There are 10 hidden switches. A switch that is on adds its own fixed numbers to the row, and there is some noise. The rows also spread widely along 11 directions, which tell nothing about the answers.
Known rows, each followed by its switches (1 for on, 0 for off):
[ 38  14 -11   7  26   5   0  19 -18  35  -7   8  -7  55  -8  31 -27  38
 -15  48  46  10  45 -12 -18  27 -32   7 -11 -24 -21  19   7  14  -1 -25
  -7 -41 -31 -10 -23  23   1] | 0 1 0 1 1 0 0 0 1 1
[ -6  -3  11   7  -7  33   0 -21  24  42  -3 -34   2   0  15  -6 -15  37
   7  44  36  29  19  -8 -23  11 -12  -2 -27  -1 -30  11  -1  18 -10 -15
  -2 -32 -49  -4  34 -13  31] | 0 0 1 1 1 0 1 1 0 1
[  6   2   2   0   1  17 -10  -8  14  13 -19 -10 -37  -7   8   9  13  52
  -1  28  43   7   0 -20 -19  14  -6  50 -24  15  25  25 -21  22  30  30
  -9 -51 -14  11  16  20   2] | 1 0 1 1 1 0 0 0 0 1
[ 19 -41  22  18  19   9 -47 -14  36   5 -17  11   0  53  49   9   9  13
   9  56 -27  27 -26   0 -12 -22 -49  13   1  -3 -45  18  16  -9  17  -6
  37 -11 -19 -13 -35 -10 -58] | 0 0 1 0 1 1 0 0 0 1
[ -3 -25  20 -16 -10  35  -3  -7   7  50   5  -8 -38   8  22   7   4  31
 -22  31  27  47 -13 -11 -30  29 -57  -9 -10 -10 -27  31  27  35  11 -12
 -21 -37 -37  -4  13   3  35] | 0 0 1 0 1 0 1 0 0 1
[-11  -6  -9  21  18  27 -10 -26  24   0  -6 -45  31 -13  11 -19  -3  38
  49  49   2  24  31 -12 -16 -12  33  19 -42  29 -18 -30 -37 -19 -36   7
  42  -9 -43  -1  24 -19  -2] | 0 1 1 0 0 0 0 1 0 1
[ 14  -6 -24  16 -11 -31  32 -11  13 -35 -28 -20 -16  16  40  25 -10  32
  -8  11  53 -22  39  -3   8 -21 -18  52   5  -9   3   1  -7   5  24  39
 -12  -7  25  12 -10   7  -6] | 1 0 0 0 0 1 1 1 0 0
[ 24  30  30   7 -19  18  -1  11  -6  44  -2   2 -23  12 -33  -8   1  24
  -4 -14  33  26  -4 -10   9 -11 -17  -8  -9 -19   3  45  11  36  26 -14
 -20  -9 -56  -3 -19  22  31] | 0 0 1 0 0 1 0 0 1 1
[ -2  -7  -9  20  10   8  -1 -23  33   8 -22 -17  10  -2  34   0  -3  28
  39  52  24  20  39  -6 -12 -23  -4  18 -30   3  -8   3  -5  12   2  17
  12 -10 -36 -10  17 -17   3] | 1 1 0 1 0 1 0 0 1 1
[ -6 -28  13   7   6  54 -24 -21  -1  -8   9 -14 -40  15   2  15 -27  24
 -18  38  13  32  -9   0  -7  33 -31  -2 -11  -1 -67   6  -1 -14 -17 -19
   5 -29  -6 -11 -12  -5  23] | 0 1 0 1 0 0 0 1 0 1
[  1  -5 -25 -12 -16  29  -3 -28  24  23  27 -30 -17 -15  48 -11  24  34
  16  46  21  62   9 -21 -29 -26 -41  -2 -26  -1 -38  13   9  26  12  23
  17   7 -51  -7  -4   7  32] | 1 0 1 0 1 1 0 0 0 1
[ -4 -18   0   9  12  19 -13 -14  52   5 -11 -26   5  33  50  -7  32  66
  31  39  30  54 -31  11 -36 -16 -20  35 -17  12 -28 -29   0  24  20   3
   5 -13 -38   0  39  10 -29] | 1 1 0 0 1 1 1 0 0 0
[ 11 -17   2  18 -17 -17  13  12  -1  16 -39  -9 -23  24   4  32 -60  -9
 -52  28  46 -53  39   6  -7  44 -30  31   9 -10   6  35  -3  -2   9 -10
 -41 -54  30   2  -6  -9   1] | 0 0 1 0 1 1 1 0 0 1
[ -6 -35  54  18  -4  25 -27  -5  32  14 -46   2 -30  -3  22   5  25  55
  23  14   9  49 -12 -22  -6   0 -23  24 -23  -7   8  56  13  35  47  29
  -5 -36 -48   3  -6   5  -4] | 1 1 1 0 1 1 1 1 1 0
[ 16  -3  -3  -7   3   2   3 -34   7  35 -23   0 -14 -25  31  -2   2  35
   8  35  35   1  33 -28 -12 -16 -20  18 -32  -9   8  42  -8  25   9  28
   9 -36 -34  13  13 -17  19] | 0 0 0 1 1 0 1 1 0 1
[ 10 -10  44  53  32  19 -30  17   9 -62 -34 -25 -27  71 -26  37 -32  58
  -5  -5  30  14 -17  16   8  41   3  57   7   5 -22 -25 -19 -22  20  -9
 -11 -32  14  -8 -19  35 -29] | 1 0 1 0 0 0 0 0 1 1
[  3 -40   6  18   2   9 -32 -25  -1 -11 -36   3 -34 -16  11  11 -56 -12
 -17  32   4 -26  22 -10   0  17 -30  25 -22 -10 -19  50 -19 -16  -2  20
   2 -41  18  -2 -32 -38   2] | 1 1 0 0 1 1 0 0 0 1
[ 12   4  -6  23   4   6  -3   7   6  -9 -20 -26  -6  40  -3  22 -41  37
 -16  23  54 -12  22  13  -8  18   0  37  -7   2 -30 -10 -21  -5   3 -16
 -15 -33  -5   5  -1   2 -12] | 1 1 0 0 1 0 0 1 0 1
[ 10 -15  19  21   5  -7 -24  15  42  -1 -33   7  -8  34  32  25  39  32
  23  35  20  17 -12 -11  -2 -10  -7  42   2  12  24  21  14  18  64  23
  -4 -18 -31   3  -8  23 -56] | 1 1 0 1 1 0 0 0 1 1
[-36  21  23  -8 -29  41 -18  58   2  56  27 -32  17   5 -72  -8  -9 -20
 -10   9  -3  33 -16  -8 -14  66  39 -41  11   6   5  24   6   9   5 -53
 -42 -18 -54  -7  14  26  13] | 0 0 0 1 1 0 0 0 0 0
[  2  27   9  21  -8  13  15   3 -12  44 -33 -29   1 -27 -39  -2 -55  44
   9  10  65  -5  74 -14  -8  22  24  13 -45  -9  14  31 -28  27 -12  -5
 -25 -51 -53   7  22 -12  60] | 1 1 1 0 1 0 0 1 1 1
[ 11 -38  -4  -6 -24  -1 -14   0  22  -2  -1   9 -50   1  55  22  43  -2
 -17  35  -5  17 -14 -29  -1 -11 -53  25  19   6   7  49  24   8  59  47
   3  -2   2   5 -47  26 -23] | 0 0 1 0 1 1 0 0 0 1
[ 40  -4 -12  19  14  -2  -3   3  17   0  -8  -2 -14  85  42  38   6  48
 -17  53  68   7   0  13 -17   4 -47  38   7  -5 -40 -19  14   7  28 -16
  -5 -26  -9  -6  -3  36 -33] | 0 1 0 1 1 0 1 0 1 1
[  8  -8  19  -8   3   9  22 -19   0  72 -20   3 -15 -15  12  -4 -33  31
   8  14  45  32  29  -6 -18  -4 -44 -18 -29 -37 -15  37  24  49  -3 -18
 -26 -26 -58   1  28 -36  60] | 0 1 0 0 1 0 1 0 0 1
[ 15  26 -59  -2 -30   3   9   3  29  30  31 -43  32  21  31 -12  20  16
  17  65  39  24  38  -9 -30 -34  -8   5 -17  11 -27 -10  -6   8   3   0
  21  17 -58  -9  -6  19  -6] | 1 1 1 0 1 1 0 0 0 1
[ 17  -9  44  28  11  -2 -19  19  22  12 -32  -9  21  58  -4  15 -12  26
  11  18   0  22   3  -7   4  -4  -6   8   7 -15 -14  25  11   1  20 -21
   9 -12 -45  -5 -31   2 -39] | 0 0 1 0 1 0 1 1 0 1

New rows, each followed by its switches (1 for on, 0 for off):
[ 17  29 -34  -6  -7  18  16 -14   1  28   6 -32 -14 -31   6  -3   8  54
   6  38  50   7  51 -36 -23  -2   9  29 -32  13  17  22 -32  19   4  35
   4 -32 -36  15   9  27  31] | 0 0 1 1 1 1 0 1 0 1
[ -9 -21  -3  -4 -29   8 -19 -12  11   7   0   5 -30 -24  21   4  -2 -15
   0  25  14   7   6 -17   5  -9 -24   3 -10 -11 -10  50  10   5  30  24
  -3  -8 -10  -4 -22 -11  13] | 1 1 0 1 1 0 0 0 0 0
[  2 -19  -1  29  53  22 -33   9  18  10 -31 -28  50  29   4   6  -8  45
  40  80 -21  23  46 -20 -36  33  27  18 -34  22  -8 -13 -32 -17 -34  -8
  41 -41 -49  -3   2  -3 -50] | 0 1 0 0 1 1 0 1 1 1
[ -1  -1  34  41 -13  21 -33  13  26  13 -18 -25  41  66 -23  -9 -47 -14
   6  29  13  12  -6  28   0   3  -3 -21  -6 -13 -59   5   4  -9 -13 -65
  -1   0 -51 -29  -9 -26 -20] | 1 1 0 0 0 1 1 0 1 1
[ 14  -2   4  10 -13  12 -21 -19  20   2   2 -22   4   2  21 -12  13  17
  13  19  11  23  -8 -15  -1 -28 -10   5 -11   2 -25  20  -8   0  16  15
  23   8 -45   5 -20   4  -9] | 0 0 0 0 1 1 1 1 0 1
[-26 -36  13  22 -31  19  -1   7  28  17  -8 -28  -2   1  29  16 -21   3
   6  41   8  42  39  -3  -2   7 -27 -23  -1 -19 -47  30  36  14  17  -9
 -17  -1 -34 -18 -15 -15  29] | 1 1 1 0 1 1 0 1 1 0
[ 14  -5   6  31  -5   4 -33  22  15 -46  -7 -33   7  51  -7  22   5  22
  -1  23   6  11  -1 -20   4  14  10  37  10  12 -13  13 -23 -29  26  16
  24  -5 -17  -4 -58  40 -53] | 1 0 1 0 1 0 1 1 0 1
[-17 -20  42  37  23  52 -34 -16  23 -13  -3 -35 -15  -5 -16   2 -39  37
  37  15   2  61  -7  -7  -2  19   8   1 -20  -5 -47  -5 -11 -16  -5  -9
   9  -3 -39 -14  -1  -2  28] | 0 1 1 1 1 0 0 0 0 1
[ 12 -25 -10  10  25   1 -19 -24  12 -17 -18  -5  -3 -18  42   2  26  47
  52  39  -2  52  36 -45 -15 -25 -20  22 -37 -15   5  30  -7   9  19  63
  44   1 -47  -2 -34   9  -1] | 1 1 0 0 1 1 1 0 1 0
[ 23  -1  16  13  11  17  -8 -25  15  13 -19   3 -44   6  17   7 -17  51
   5   8  49  19 -12   4  -3 -18 -34  29 -16 -15 -22  18  -1  23  28   6
 -14 -22 -20   6   6   4  17] | 0 1 0 1 1 1 0 0 0 1
[  1   0  19  30 -35  -7 -18 -19  44  20 -20  -1   7  10  35  -9   1  -4
  24  22  40   1   1  14  15 -54 -14   9 -12 -10 -23  23  19  14  43  -1
   0   7 -36 -10   6 -20  -1] | 1 1 1 1 1 0 0 0 1 0
[  5  -7  -7   0 -18   1  17  -4   6  21 -12  -6 -19 -12  16   9   8  14
  -1  30  23  -2  32 -23   1 -11 -10  18 -12   7  14  27  -2  11  11  22
  -1 -18 -19   7  -8  -3  10] | 0 1 1 0 0 0 0 1 0 1
[  6  13  17  24 -14  -9  -7  14  28 -16 -18 -21   4  27   5   7  13  39
  17  -8  32  11  -4   0  13 -28  17  39   6   4   5   2  -6   7  47  14
  -4   1 -24  10 -10  24 -29] | 1 0 1 0 1 0 0 1 0 0
[ 16  39  22  15 -20   3 -11  -6   4   2 -25 -12 -16 -22 -36 -12   4  47
  25 -32  59   4  -3 -23  18 -25  34  38 -28  -7  33  42 -35  20  44  33
  -7 -16 -46  20  -3  24  13] | 1 1 0 1 1 0 1 1 0 0
[ 18 -11  46  59  32   2 -41 -21  42  -8 -54 -13  53  42  17 -11 -20  52
  71  28  -4  38  24  -2   4 -54   6  17 -37 -22 -37  11 -10  -5   4  -2
  55   1 -69 -15 -24 -25 -38] | 1 1 1 0 1 1 1 1 1 0
[-15 -17  42  51  17  11 -33  21  27 -44 -33 -29   9  54 -19  21 -30  14
   7   5   7   4 -15  24  10  31  24  29  10  14 -18 -26 -12 -24  10 -21
 -14 -13  -1  -9   1   4 -41] | 1 0 0 0 0 0 0 0 1 1
[ 35  24 -43  -1  -5  13   2 -20 -13 -18   8 -17 -32   9   4  -2  10  64
  -5  23  54   4  25 -23 -11 -20 -12  52 -32   7 -11   7 -43   0   4  38
  27 -25  -3   8 -30  38   8] | 1 1 1 0 0 1 0 1 0 0
[ 37 -12  13  -2   9  -3   3  -4  -9  19 -21  30 -46  46  17  28 -10  39
 -14  20  25  23  16 -16   2 -19 -73  16  -8 -40 -22  54  26  29  26   4
   3 -24 -17 -13 -57   0   5] | 1 1 1 0 0 0 0 0 0 1
[ -1 -13 -17  10 -12   0   3   7  17  13 -12 -20  -4  40  25  18 -35  11
 -31  45  36 -13  25  17 -24  21 -32  22   2  -7 -31   1   5   4   3 -18
 -23 -38  16  -7   8  -6  -7] | 1 0 1 0 1 1 0 0 0 0
[ -5   6  41  40 -23  22 -36  -8  49  14 -10 -28  17   9 -10 -21 -23  -5
  34  11   9  21 -24  13  15 -34  18  -4  -6   1 -32  12  -4 -10  23 -26
   5  17 -53 -11   0 -14  -7] | 0 1 1 1 1 1 0 0 0 1
[ 29  14  -8 -16  21 -14  21  -4  23  42 -10  17 -15  42  51  18  38  79
  20  28  52  49   8  -8 -24 -43 -51  26  -7 -30  -3  14  33  61  46   9
 -10 -16 -44   4  11  21  -6] | 1 0 0 1 1 0 0 0 0 0
[-11  -6   7  32 -25  24 -13  17  23 -28   5 -40 -11  19  -7  11  -5   8
   8  16  20  33   6   0   7  12   6  10   5  11 -23  -1   1 -11  25   3
  -9  14 -24 -15 -25  26   3] | 1 1 1 0 0 1 0 0 1 1
[ 17  -5  12  14  13 -18  16  30  11  33 -18  -2  21  35  14  24   9  28
  31  26  18  47  43 -22  -5  -6 -21  -9   2 -31   7  24  36  30  28  -5
  -7   9 -70  -7 -25  15  -7] | 0 1 0 0 1 0 1 0 1 1
[ 12  15  16  25 -15  16 -21  32  -7 -15   1 -25 -23  21 -52  14 -23  13
 -16 -12  36  -6 -10  -6  11  35  23  32   6  13   5   8 -30 -21  25  -7
 -18 -17  -8   6 -28  43  -6] | 0 1 1 0 1 0 0 0 0 1
[ 18 -17  18  13   9  27 -31 -43  -5   3 -15  11 -45   6   9  -4 -42  39
  -9   9  39  14  -6   3  -5 -11 -49  20 -36 -25 -55  26 -10   7   1   2
  12 -38  -4  -6 -13 -21  33] | 1 1 1 0 1 0 0 0 0 0
[ 28  52  -4  25 -20  -5 -38  -2  24  29  -4 -16  55  18 -16 -42  18   7
  38  17  23  -3   3  -3  -1 -59  33  15 -33  10   5  13 -33   3  17  -2
  39   5 -71  -2  -8  11 -34] | 1 0 1 0 1 1 0 0 1 0
[ 27  24  30  11 -42  23 -38  -2  11  24   4  12 -42  14 -13  -5  23  19
  -7  -4  51  19 -38 -12  15 -26 -25  12 -11  -6  -9  61   8  26  65   6
  -7 -10 -54  -3 -33  34  10] | 1 1 1 1 1 0 0 0 1 1
[ 11 -43  14  14  27  14   7  -8  -1  -7 -34  12 -61  54  35  48 -36  54
 -35  34  51  15  12  17 -16  38 -73  31  -3 -21 -44   2  25  22   9 -13
 -35 -55  21  -8   3  -6  13] | 1 1 0 0 0 0 0 0 1 1
[ -2 -14 -37 -12 -31  15  12 -25  16  27  17 -27 -20 -14  48   3  -7  -6
 -25  59  44  -1  20  -6 -26  12 -40   1  -8   2 -28  16   7  10   3   7
 -13 -18  -8  -2  20  -6  30] | 0 0 0 1 1 1 1 0 0 1
[ -9  -6  19   3   2  26 -17   9   3  40   4 -13  19  12 -21 -11 -19  -8
   9  35 -22  31  14 -12 -10  17  -4 -28 -15  -6 -19  21   4  -3 -25 -31
  13 -13 -46 -17 -11 -21   7] | 0 0 1 0 0 0 0 0 0 1
